The rows of a group lie close to one hidden flat surface of 11 dimensions, which may be shifted away from zero. Surfaces can cross.
Known rows, each followed by its group:
[-139, -113, 409, -202, -124, -12, -183, 201, -116, 375, -59, 25, -125, -182, 132, -241, -255]
mog
[-21, -152, 58, -84, 101, -38, -144, 46, -246, 313, -43, -258, -208, 59, -33, -48, -231]
basus
[127, 23, -133, 64, 57, -105, 25, -202, 262, -16, -218, 6, 171, -74, -33, -187, 249]
Talep
[-41, 1, 55, -55, -113, -18, 84, 285, -77, 66, -8, -288, -365, 18, -37, -244, -216]
mumo
[-52, 60, -262, 173, 31, 584, -101, -202, 71, -293, 24, -154, 174, -87, 110, 241, 135]
mumo
[-51, 145, 171, -69, -154, -151, 172, 203, -256, -131, 199, -109, -87, 156, 2, 228, -397]
Talep
[-243, -44, -198, -97, 36, -87, -218, -473, 171, 194, 221, 475, -9, 30, 24, 35, -111]
mumo
[135, -278, 15, -58, 120, -26, -82, 87, 367, 14, 61, 266, -212, 152, 30, -473, -30]
mog
[387, -299, -141, 102, 118, -87, -168, 332, 88, -27, 199, -2, 83, -44, 274, -164, 174]
mumo
[87, -103, -101, 58, 30, -318, -110, -173, 161, -11, 173, 165, 113, 42, 104, -161, -241]
Talep
[-108, -162, -54, -130, 218, 249, -185, -105, 61, 108, -100, 232, 321, 115, -95, -243, -135]
basus
[105, 292, 1, 127, -52, -49, 242, 331, -334, -120, 231, -184, 13, -255, 150, 137, -36]
mumo
[303, -87, 363, -204, -104, -113, 59, 109, 112, 275, -432, -248, -116, 6, 149, -174, 141]
mog
[-154, 367, -49, -93, -100, 59, 205, -152, 33, -301, 13, 189, 435, -140, -73, -12, 156]
basus
[-45, -84, 96, -24, 123, 220, -47, 358, -246, -129, 30, -106, 271, 232, -75, -117, -570]
Talep
[273, 87, 135, -90, 108, 73, 165, 125, 168, -259, -209, -320, 13, 213, 73, 28, -134]
mog
[-30, -170, -119, 10, 138, 505, 151, 154, 220, -266, 47, 95, 87, 226, -56, -154, -164]
basus
[4, -249, -95, 33, -3, 445, -166, -50, 354, -176, -300, -82, 462, 184, -27, -167, -135]
mumo
[11, 337, 206, -171, -43, 200, 248, 103, 68, -70, -168, 8, 224, -50, 114, 21, -102]
mumo
[206, 57, -24, -142, 289, 198, 182, 43, -96, 256, 13, 362, 204, -24, 190, 31, 172]
mumo
[-305, 138, -96, -174, 224, 199, -224, -419, 252, -16, -123, 225, 156, 10, -208, 35, 17]
mog
[-42, 200, 256, -114, 71, 309, 210, 127, 163, -164, -148, 304, 507, -151, 94, -126, 43]
mog
[284, -328, 121, 222, 108, -135, 113, 118, 205, -24, -334, -152, 295, 44, -117, -102, 117]
basus
[-109, -22, -4, -48, 200, 435, -29, 46, 97, -41, -234, 22, 362, -37, -126, 24, 8]
mog
[-138, -27, -159, 7, -53, 201, 177, -101, -76, 3, 247, -91, -377, 176, -26, 267, -150]
basus
[67, -238, -47, -84, 112, 183, -294, 33, 81, 120, 127, -98, 54, 160, 226, 113, -368]
mumo
[-113, 83, 108, 199, 318, -346, -50, -84, -301, 182, 91, 170, 4, -283, -94, -115, -222]
basus
[264, -82, -30, 54, 91, 9, -126, -349, 13, 396, -459, -311, -111, -53, 205, -355, -220]
Talep
[-149, -60, -82, 88, -214, -116, 88, 16, -26, -220, -12, -164, 331, 198, -371, 508, 280]
Talep
[120, -108, 26, -10, -26, 70, 111, -292, -40, 223, -296, -49, -44, 35, -25, 97, 252]
mog
[-308, 13, -44, -236, 19, -107, 14, 274, 158, 253, -156, -258, -147, 58, -380, -84, -7]
mumo
[-63, -173, -6, -71, -163, -336, -69, -93, 340, -168, 249, 323, 134, 283, -104, 102, 4]
Talep
[-89, -220, -290, -71, 74, 266, -96, -26, 76, -51, 92, 139, 234, 179, -129, -222, -51]
basus
[-117, 1, 5, -185, 57, -12, -66, 164, -34, 96, -21, -84, -43, 160, -204, 150, 74]
Talep
[-162, -31, 56, 6, 53, 206, 101, -99, 141, 72, -283, 57, -359, -28, -267, -429, 105]
basus
[346, -100, 97, 128, -49, -327, 435, -202, 233, 31, -47, 215, -114, 39, 113, 91, 328]
basus
[241, 236, -33, -245, 571, 77, -163, 116, 88, -13, -350, -214, 181, 95, -90, -107, 204]
mog
[-99, -259, -113, 153, 40, 173, 44, 235, -114, 39, 106, -48, -304, -46, -136, -311, -58]
mog
[75, 7, 67, 70, -64, 102, 266, 155, -423, 28, -175, -28, 162, 61, -162, -167, -7]
Talep
[-122, 213, -5, 131, -356, -116, 279, -96, -173, -27, 21, -46, -364, -165, 2, -293, 23]
mumo
[-203, -22, 33, -203, 31, -41, -235, 50, 459, -75, -113, -31, 409, 16, -151, -98, -44]
mumo
[-7, -133, -128, -61, 403, -120, -410, 19, 14, -30, 72, -67, 218, 169, -113, -212, -355]
mog
[-162, -218, -161, 6, -18, -39, -74, -210, 62, 87, 260, -50, -352, 198, -76, 231, -226]
basus
[15, -9, 220, -82, -120, -47, 78, -285, 59, 34, -121, 164, 128, 116, 103, -96, -412]
basus
[-89, -19, 17, -314, 67, 93, 152, 128, 465, 104, 30, 78, -161, 212, -40, 197, 41]
mumo
[280, 33, 25, 23, 104, -212, -68, 149, -548, 372, 19, 11, 44, -285, 230, -144, 111]
mumo
[-135, 272, -22, -145, 77, -110, -116, -163, 233, 44, 13, 104, -181, -120, 45, -224, -76]
Talep
[93, 206, 173, -90, -233, -43, 269, -68, 233, -134, -307, -247, -37, 56, 43, 49, 118]
Talep
[-48, 232, 217, -205, -197, 62, 61, -572, 198, 97, -362, -43, 57, 138, 71, 180, -206]
Talep
[216, -201, -140, 57, 177, 122, -13, -67, 68, -27, -356, -272, 265, 155, -178, -37, 187]
mog
[-29, 262, 101, 111, 115, -78, 220, 112, 24, -198, 26, -151, 229, -147, -34, 353, -10]
basus
[-120, -214, 377, -82, -408, 221, 63, 65, 302, 76, -388, -381, -42, 17, -17, 78, -24]
mog
[37, 64, -222, 186, -45, -115, 247, 2, -11, -172, 175, 49, -3, -11, -94, 86, 203]
Talep
[-41, -268, 55, -117, 219, 412, -53, 268, 413, -68, 148, 262, 209, 96, 102, 96, -49]
mog
[-274, 129, -7, -146, -169, -235, 111, -48, -13, -137, 263, 269, -55, 139, -286, 332, 212]
Talep
[-158, -65, -201, -242, -201, 156, -75, -273, 141, 38, 112, -143, -58, 270, -13, 386, 35]
basus

New rows, each followed by its group:
[89, -91, 199, -220, -3, 94, 250, -118, -25, 400, -477, 15, 337, 285, -2, 117, -159]
mumo
[223, 13, 342, -4, -79, -170, 286, -90, 6, 140, -252, -38, -137, 34, 126, -58, -13]
basus
[-239, 281, 9, -392, -270, -92, -93, -216, -210, 166, 91, -212, -179, 20, 41, 180, -66]
basus
[70, -200, -102, 317, 238, -238, 147, -29, -89, 173, -36, -55, -155, -113, -200, 87, 278]
basus
[196, 136, 124, 43, -194, -99, 214, -124, -209, 163, -368, -460, -71, 1, 68, 50, -88]
Talep
[-38, -247, -97, -233, 75, 385, -77, -204, 199, 68, 35, 163, 186, 374, 72, 148, -189]
basus
[-109, 35, 93, -100, -94, 98, 129, -161, 449, -84, -180, 185, -66, -8, -95, -145, 251]
mog
[-39, -231, -172, -126, 96, -61, -131, -285, -1, 376, 59, 277, -273, 127, -46, -203, 158]
basus
[98, -137, -67, -14, -71, -302, -320, -98, 440, -81, 196, 105, 154, -60, 220, -69, 72]
mumo
[-232, -142, -299, 152, -113, -94, -127, -195, 304, -176, 58, -181, -224, 50, -233, -205, -118]
Talep
[210, 404, 226, -35, -196, -405, 341, -90, -98, -71, -62, 74, 241, -161, 179, 89, -4]
Talep
[-180, 196, 59, -84, 216, -406, -186, 18, 251, -107, 192, -7, 198, -229, -79, 294, 0]
basus
[193, 93, 190, -191, -97, -249, 112, -130, -3, 94, -9, -76, 308, 64, 239, 401, -13]
basus
[70, -289, -66, 443, 215, -80, 131, -152, -275, 194, -276, -127, 48, -31, -279, -41, -20]
basus
[-65, -155, 61, 94, 90, -264, -134, -90, 59, -64, 254, 156, 178, 73, 24, -10, -522]
basus
[113, -68, -320, -157, -37, -36, 155, 77, -62, 94, 362, 302, -151, 28, 86, -240, 417]
basus
[15, -21, 239, 36, 146, -194, 12, 80, 328, -62, -178, -96, -22, -34, -91, -60, -58]
basus
[102, -10, 158, -168, 19, -6, -33, 151, 194, -3, -145, 82, 382, 87, 100, -211, -239]
mumo
[110, 176, 97, -227, 229, -45, -283, 43, 344, 43, -96, -101, 139, -83, 276, -193, -352]
Talep
[-227, 213, -141, -235, 282, 222, -17, 57, -5, 92, 205, 126, -223, -96, -58, 78, 214]
basus
[118, 107, 113, 74, 348, -317, 84, 358, 34, -47, 76, 158, 109, -287, -45, -188, 168]
basus
[-181, -101, -96, -227, 158, 89, -267, -29, 392, -52, 6, -98, 232, 121, -153, 192, 70]
basus
[-139, -38, -80, 97, 396, -131, -125, -207, -252, 267, 243, 65, 125, -68, -52, 499, -240]
basus
[-100, 27, 46, 58, -71, -50, 135, -138, -67, 157, 36, 297, 221, -264, 20, 147, 285]
mog
[108, -103, -18, 185, 83, 23, 226, -198, -205, 97, -240, 194, 363, -49, -112, -230, 75]
basus
[204, -86, 232, 76, -128, -293, 261, -235, 246, 79, -269, 79, -148, 15, 16, -37, 184]
basus
[-50, 31, 58, -70, 146, -63, 20, 197, 40, 116, 163, 329, -113, -170, 52, -251, 173]
mog
[168, -167, -104, -39, 71, 132, 0, 261, 332, -65, 273, -134, -146, 154, 191, 260, 0]
mumo
[-37, 19, 73, 81, 320, 199, 252, -327, 146, -31, 72, 498, -144, 87, 13, 100, -267]
basus
[75, 46, 200, -3, -368, -89, 151, -101, 31, 14, -350, -487, 195, 106, 6, 195, -132]
mumo
[-173, 119, -33, -111, 79, -362, -250, -247, -147, 136, 334, 214, 58, -9, 81, 138, -398]
Talep
[29, 136, -54, -56, 42, -48, 209, 184, -126, 53, 102, 204, -176, -161, -19, -359, 311]
basus
[316, 19, 71, -100, 188, -102, 166, 224, -35, 38, -11, -85, -346, 80, 124, -209, 65]
mog
[300, -246, 25, 111, -116, -43, -60, 130, 340, -226, -72, -72, 445, 68, 188, -204, 9]
mumo
[-94, 69, -62, 115, 134, 46, 203, -113, -414, 93, 296, 224, -150, -53, 14, 6, -339]
basus
[-198, 223, 118, -101, 396, 345, 140, 8, 93, 132, -200, 141, -476, -144, -162, -72, 79]
basus
[155, 320, 40, -101, 179, -252, -7, -227, -100, 258, -25, 47, 121, -218, 289, 63, -58]
Talep
[-126, 248, 156, -98, 132, -145, -43, -75, -307, 171, -135, 182, 216, -244, -52, -299, -116]
basus
[213, 56, 193, -64, -21, 255, 385, 86, -4, 5, -358, -61, 567, 154, 76, 154, -80]
mumo
[26, 49, -121, 45, 12, -314, 178, 7, -136, 132, 14, 62, 469, -41, -115, 213, 114]
mumo
[98, 67, -91, -24, 200, -237, 56, 378, -268, 210, -79, -160, 420, -187, -122, 58, 283]
mumo
[9, -3, -22, -110, 19, 304, 202, -75, -6, 276, -301, 179, -178, -3, -34, -347, 246]
mumo
[169, -263, 36, -111, 371, -37, -78, 70, 126, 298, 74, 332, -192, 57, 80, -258, 100]
basus
[-201, -129, -294, 24, -159, -24, -49, -166, 35, -80, 106, -99, 70, 81, -210, -61, 79]
basus
[173, -297, 126, 125, -151, -144, 147, 115, 216, -37, -237, -279, -212, 106, -121, -328, 25]
basus
[-118, -180, -237, 141, -115, -179, 28, -160, -199, 135, 71, -88, -214, 134, -264, 172, 133]
Talep
[309, -117, 38, -258, 42, 161, 215, 36, -236, 284, 147, 292, -90, 174, 353, -121, 9]
basus
[-72, -153, -287, -34, -405, -161, -67, 39, -161, -99, 230, -180, 158, 137, -96, -346, -92]
basus
[-153, -49, -157, -42, 240, -54, -285, 37, -292, 258, 10, -127, 237, -102, -179, 61, 18]
basus
[-163, 235, -83, -61, 239, 5, 89, -340, -190, 172, 111, 478, -9, -156, -52, -63, 44]
basus
[-146, 317, 55, -260, 171, -133, -132, -44, -57, 135, 117, 264, -129, -139, 59, -176, -110]
Talep
[171, -234, -180, -181, 113, -126, 36, 159, 296, 98, 306, 272, -229, 115, 118, -152, 379]
basus
[46, 34, -29, -23, 10, 25, -99, -422, 319, 23, -192, -178, 171, 81, 158, 201, -304]
Talep
[-38, 140, 145, -70, -48, 26, -178, 8, -260, 145, -165, -134, 152, -150, 94, -227, -250]
mumo
[106, -12, 70, -61, -146, -80, 235, 79, 73, -19, 12, -141, -340, 167, 21, -5, 34]
Talep
[-97, -27, -4, -170, -91, -135, -5, -148, -134, 317, -30, 31, -422, 79, -114, 72, 174]
Talep
[154, -69, 207, 204, 323, -159, 225, -184, 202, 168, -313, 163, -208, -141, -91, 44, 244]
basus
[-219, 87, 92, -186, -45, -9, -126, -225, 66, 53, -148, 169, 107, 106, -117, -171, -217]
Talep
[63, -65, -236, -169, -196, 119, 129, -127, -167, 82, 324, -105, 3, 288, 205, 432, -45]
basus
